The same things were measured in two ways. Each way mixes the same 9 hidden numbers, adds some noise and spreads widely along 6 directions of its own, which tell nothing about the thing.
In the rows, 128 means zero.
Some things both ways: the first way, then the second way.
[152  43 135  88 103  97 124 122  70 135 137  81 168 146 118 191]
[ 71  84 110 148 150  87 204 156 154  71 149 111 128 209 149 159  95  69
 105]

[154 150 108 226 175 139  80 133 115 160 123 120 136 175 110 145]
[119 158  98 105  68  68  99 146  99 166 103 154 169 149 125  81 179  71
  78]

[125 103  99  41  87  84 142 125  74 105 128  89 171 121 121 127]
[136 117 109 124  68 128 119 120 156 175  96 114 187 124 165 105 141  57
 136]

[163  92 156 190 123 180 141 102 180 122 154 154 161 186 105 218]
[111 104  82 100 119  88 129 125 110  88 126 158 169 109 147 145 164  91
 125]

[138  82 153  71  70  99 119 110 137 115 142  91  95 106 199 142]
[117 105 156 129  97  40  96 150 124 150 146 148 159 133  81 115 106 145
 140]

[114 108 167 100  89  76 118 124 100 114  92 124  83 125 137 110]
[169 119 157 126 107 161 109  60 150 186 110 104 145 161 151 111 158 108
 120]

[106  35 165 111 139 159 125 140 143  79 146 158 147 160 110 164]
[139  98 117  98 107  67 134 136  79 133 118 188 161  80 144 131 146  59
 164]

[185  85 125  88 120  65  96 151 157 171 106  33  69 126 140  78]
[144 113 129  78 107 114  95  86 100 171  83 142 142 111 190  99 132  42
 139]

[157 118  72 144 150 151  97 207 120 149 133 109 167 120 113 130]
[113 114 143 133 139 124 129  80  95 190 171 147 137 185 109 126 143 105
 150]

[132 249 119 123 122  87 123 147  93 125  90 136 128 114 145 114]
[127 168 105 106  80 150 101 125 164 134  80 153 128  58 136 101 127 145
 113]

[147 102 131 120 120 130 116 115 117  66 127 124 118 151 116 145]
[130 118 131 143 111 123 115  99 167 132 103  76 150 155 168 121 107  98
 131]

[173 159  68 149 103 166 121 165 178 129 109  92 151  92  91 135]
[157 154 119 161 127 167 141 125 137  96 108 111 132 107 153 153 129 133
 172]

[124 104 134 119 149 158 113 175 172 118 110 159  74  88  85  87]
[ 47 105 113 102 166  84 130 117 130 125 135 137 123 121 121 156 103 121
 154]

[105  56 103 130 150 174 100 147 151  94 157 140 153 116  79 138]
[101 141 123 163 101  68 120 143 123 145 145 125 162 147  81 138 144 128
 144]

[141 131 106 123 105 121 139 115 131 177 110  96 149 109 134 170]
[ 91 148  88 117 115  93 140 130 152 147 108 156 172 129 113 110 156 142
  99]

[169 143 101 104  77  98  97 134 142 175 112  78  86  63 121 127]
[129 124 145 119 140  89 113 107  92 160 154 122 153 203 118 117 145 135
 128]

[199 139  89 126 131 155 147 120 127 130 156 114 177 128 147 213]
[ 50 107 107 119 140 116 110 111 158 140 136 121 152 141 120 149 113 120
 147]

[184 189  90  99  74  98 139 120 147 166 131  78 104  93 147  84]
[ 93 124 108 131  95 174 126 133 186 113 132 100 130 132 142 127  99 129
 120]

[151 190 121 136  91 136 131 136 138 123 104 132 108 107 145 128]
[139 155 121 132 126 136 135  98 152 146 118 143 147 114 125 104 117 192
 140]

[176 144 127 128 102  79 146 112 124 168  90  75  88 137 152  94]
[ 86 108  92  84 108  97 116 110 132 156  81 163 156  97 159 123 163  28
 115]

[185  85  82 126 117 124 118 134 156 156 150  70 136 142 131 141]
[ 92  97 114 128 134 110 104 102 123 146 137 111 166 186 152 126 132  62
 133]

[146 174 106 157 113 137 113 132  98  91  92 140  66 102 135  64]
[137 189 112 141 121 123 134  69 110 220  99 143 151 102 126 101 152 134
 180]

[150 112 121 166 156 149 102 155 140 133 124 128 145 151 124 163]
[123 129 129 138 117 138 131 147 150 106 114 133 123 132 139 130 113 115
 124]

[109 169 130 172 177 205 120 119 143  99 137 194 106 108  98 112]
[ 76 144 126 111  74  47 114 167 122 147 140 167 126  90  56 128 133 143
 115]

[143 131 114 113 114 127 123 105 140 118 158 113 148 125 167 161]
[150 145 130 128  62 137  86 145 149 142 105 131 151  93 126 102 126 128
 131]

Other things, the second way, with their names:
q_339: [156 165 112 129 100 138 124  77 121 173 131 160 159 103 105 107 164 185
 140]
q_685: [127  82 128 138 129  67 142 176  83  67 153 157 139 146 141 155 101  66
 162]
q_880: [139 136 145 121  84 118 127 167 146 161 139 132 161 160 103  99 124 161
 117]
q_148: [163 111 157 120  55 105  83 117 117 184 165 136 176 164  91  95 157 145
 114]
q_402: [ 90 116  86  99 154  90 135  94  92 111 142 157 140 146 144 135 147 103
 122]
q_380: [113 117 116  89 144 126 109 111 109 118  86 150 113  99 181 131 123  60
 145]
q_312: [115 136 108 125  93 121 116 122 145 151 126 140 170 130 114 125 156 129
 121]
q_508: [ 83 142  98 139 172  94 140 100 109 104 136 146 117 162 131 134 113 132
 132]
q_509: [137 137 137 145  85 107 163 184 117 133 131 151 134 145 116 127 126  88
 137]
q_822: [156 154 140 133 120 120 117  72  92 189 148 156 142 142  98 112 169 159
 143]
q_544: [113 133 137 166 112 176 121 173 214 132 114  98 168 142 117 125  96 175
 151]
q_403: [121 110 122 129 159  54 142 122  93 127 147 156 172 174 117 136 148 132
 141]
q_800: [158 150 102 119 144 128 172 102 132  82 111 149 133  81 158 139 110 193
 157]
q_282: [130 125 115 104 118  65 129 118  75 133 127 172 133  96 131 118 144  90
 147]
q_40: [142 108 153 171 154 155 145 129 179  91 114  99 129 202 160 135  94 123
 120]
q_497: [109 115 148 153 127  96 123 143 104  98 163 142 102 154 103 150  99 112
 145]
q_814: [128 113 147 162 125 120 118 101 128 149 163 150 154 186  92 136 144 137
 128]
q_871: [148 106 157  97 158  71 137 132  74  93 138 161 104 123 132 140 112 140
 149]
q_672: [ 87 138 116 173 133  91 161 136 141 142 154 115 156 201  96 133 133 124
 124]
q_236: [139 154 126 120  85 141 118 122 115 137  97 136 107  59 136 143 152  83
 153]
q_731: [111  93 135 121 125  68 141 148 121  98 171 191 135 164  92 123 104 153
  99]
q_961: [ 85  85 126 158 110 101 126  99 151 114 146 121 145 172 116 173 142  61
 116]
q_670: [156 133 137 122  78 134 125 142 141 126 126 122 138 156 133 103 140 121
  94]
q_631: [ 75 153  95 175 136 142 163 137 181 150 133 104 168 179 122 123  99 151
 152]
q_515: [133 117 157 152 102  91 112 181 109 117 146 129 134 166 102 134 120 101
 140]
q_112: [177 122 151 132 111 163 103  71 112 157 138 135 138 136 138 127 161 116
 148]
q_270: [125 120 157 142 111  61 151 151  99 131 163 173 112 129  81 134  99 137
 152]
q_196: [143 145 156 143 100  73 101 116 122 187 141 120 160 159  81 101 152 167
 125]
q_414: [166 140 129 128  74 132 121 148 165 150  87 111 177 111 158  94 118 126
 140]
q_501: [ 78 155  59 137 165  73 165 117  81 117 133 178 160 140 126 141 158 107
 146]
q_30: [136 115 154 119  78 139 118 102 172 165 125 140 138 117 105 124 140 142
 109]
q_794: [114 112 150 152  78  89 126 200 169 105 144 156 139 125  80 120  84 153
 117]
q_934: [ 79 150  98 153 162 107 176  97 148 134 122 134 138 161 123 140 129 132
 129]
q_908: [126 126 111 123 114 120 103 127 140 137 113 119 180 149 141 120 151 122
 130]
q_451: [102 108 126 111 113 129  91  73 148 184 138  90 169 185 140 110 147 102
 115]
q_761: [ 62 142 100 115 149 122  88  97 152 164 107  96 153 188 139 102 159 100
  90]
q_310: [ 64 103 114 114 195  89 105 124  94 117 146 115 146 187 141 143 121 104
 157]
q_835: [146 107 162 143 111 115 113 120 131 107 153 114 120 172 113 138 127 138
 112]
q_333: [ 92  94 139 129 117  89 135 157 123 143 126 124 145 114 126 163 119  50
 182]
q_164: [ 77 109 112 113 159 102 147  70 145 168 125 123 152 214 148 115 150  82
  86]
q_399: [156 135 109 105 100  88 109  71  66 166 143 160 161 122 128 107 176 108
 136]
q_571: [ 81 112 105 120 131  98 122 119 142 135 123 134 155 146 137 127 124  99
 127]
q_853: [144 143 111 110 113 127  92  96  74 174 143 154 163 122 136 109 157 119
 170]
q_874: [134 115 149 129 145  89 157  98  92 114 160 159 105 159 109 153 140 127
 125]
q_915: [190 101 152 109 113 159 100  90  99 171 105 129 163 133 190 115 141  59
 180]
q_20: [100 127 117 112 121 137 111 118  91 133 129 146 107 151 151 126 126  49
 134]
q_754: [117  94 140 137 106 117 151 129 155 115 133 138 124 135 133 148 109  83
 129]
q_879: [ 89 158 105  77 114 130 115  91 146 199 122 129 155  96 108 110 155 182
 134]
q_460: [128 130 145 155 139 152 118 110 139 112 149 107 119 179 125 132 112 154
 133]
q_695: [118 130 123 111 117  56 178 150  85 118 152 183 124 128 103 137 127 129
 129]
q_974: [117  91 123 113 121 159  88 135 138 130 122  83 172 155 177 135 132  65
 164]
q_851: [137 145 134 128 105 158 100 124 141 163 137 133 152 127 108 114 133 176
 150]
q_484: [153 130 145 125  83 151 117 119 136 148 140 132 133 147 126 111 133 127
 115]
q_242: [ 78  88 115 121  84 115 130 140 178 104  94 105 128 117 165 146 111  17
 105]
q_945: [180 142 146 173  91 147 163 156 150 108 109 161 127  93 135 131  89 134
 167]
q_62: [111 130 123 116 102 153 157  93 148 177 137 142 138 155 118 128 169 100
 103]
q_291: [137 144 133 131  85 107 154 119 147 153 143 177 135 150  91  92 127 174
  83]
q_863: [137 134 121 109 101 156  84 108 125 172  91 110 158 123 165 112 169  62
 141]
q_475: [103 120 132  75 129 119 107 123  99 142 115 130 105 121 150 128 144  72
 129]
q_896: [163 145 142 102  70 111 123 155 115 144  93 177 127  59 127 120 134 107
 148]
q_986: [108 156 105 152 106 181 181  94 172 140 130 118 114 140 130 135 142 121
 114]
q_811: [126 139  94 129 134 184 143 126 141  93 114 108 137 133 178 139 122 113
 150]
q_798: [162 131 175 144  88 183 157 126 158 125 132 122  76 136 122 145 122 120
 120]
q_671: [ 88 154 107 138  96  97 144 145 129 157 123 126 140 180 117 109 153  70
  90]
q_313: [157 200  97 152 146  91 136  80  65 136 118 154 133 127 127 111 153 168
 150]
q_405: [147  72 172 150  95 152 113 115 180  90 171 128 111 175 113 126  88 148
  90]
q_42: [ 75 115  81 142 158 115 108 156 153  80 115 104 179 176 160 133 115 106
 132]
q_161: [ 79 149 121 136 173 102 126 110 121 104 148 146  94 175 102 125 113 171
 102]

Some of these things the first way, each followed by its name:
[123  72  72  79 144 136 137 131 133 183 116  69 167 100 114 161] => q_164
[209 119  85 142 107  88 124 158 161 160 110  38 137 160  92  85] => q_961
[117  96 124  82 136 152 118 146 117 134 137 115 159  90  84 165] => q_695
[106 162 172 130  82  99 129 132 125  84 122 178  98 171 167  91] => q_405
[ 83  27 158  96 138 159 103 135 144 102 162 130 145 127 139 158] => q_282
[123  86 140 179 160 162  80 158 151 102 145 183 119 154 102 160] => q_460
[107 121 122 137 117 111 105 107 140 167 113 137  66  92 143 101] => q_761
[138 101 142 165 118 147 130  90 110 109 112 155  86 142 122 142] => q_934
[161  62 101 116 148 189 118 133 179 138 168  82 140 106 141 149] => q_270
[136 124 112 120 110 100  87 152  71 111 142 121 166 121 156 187] => q_515
[115  61 187 100 110  96 126 113  77  76 134 152 118 172 140 148] => q_754
[ 57  98 140 110 119 156  95 150  99  73 128 173 139  90 133 146] => q_196
[132  35 146  81  69  82 103 145 144 158 116  84 120  98 123 166] => q_403
[141 157 128 120  98 108 105 123 115  96 137 145  89 113 145 100] => q_497
[163  16 122 130 141 167 128 106 197 114 161 115 107 157 117 171] => q_915
[136 143  93 136  99 113 120 144 110 103 127 166 166 139 108 190] => q_42
[120 132 187 151  97 107 103 137 103 101 127 167 117 151 137 146] => q_339
[139 175 145 144  88 132 121 100 122 103 139 148 113 134 139 132] => q_399
[121  47 150 180 158 168  79 173 171 134 141 135 121 145 113 137] => q_822
[130  85 138 163 141  81  69 130  56 151 124 114 110 156 124 121] => q_671
[116 122  97 116 135 148 121 124 101 115 126 143 125  98  82 113] => q_509
[182 163 116 160 147 138 123 127 136 133 118 120 119 142 165 176] => q_380
[121  71 123  93  93 107 142  80 126 116 122 123 112 125 150 178] => q_40
[169  50  73 178 146 178 100 161 162 163 148  74 154 135 104 146] => q_672
[168 118  86 158 143 171 142 130 152 199 123  80 146 112 108 137] => q_62
[103  86  90  53 119 124 132 143  96 158 137  72 196  84 110 134] => q_986
[ 90 104 111  82 107  89 113 177  94 107 121 148 183 122 107 144] => q_814
[158 122 102 119  90 190 168  71 154  83 131 146  53  80 126  87] => q_333
[137 149  58  84  97 147 126 144 148 146 135 122 144  45 138 181] => q_310
[ 87 145 111 113 130 144 128 116  97  81 123 189 135 102 113 145] => q_863
[188 147  95 199 146 188 123 131 158 132 143 128 143 157 128 170] => q_451
[150  71 103 130 148 164 104 149 161 129 186 125 178 132 123 199] => q_853
[200  99 134 150  95 121 109  98 147 194 147  71  91 115 169 172] => q_880
[105  56 122  87 126 112  99 147 152 177 145  79 151 107 109 144] => q_670
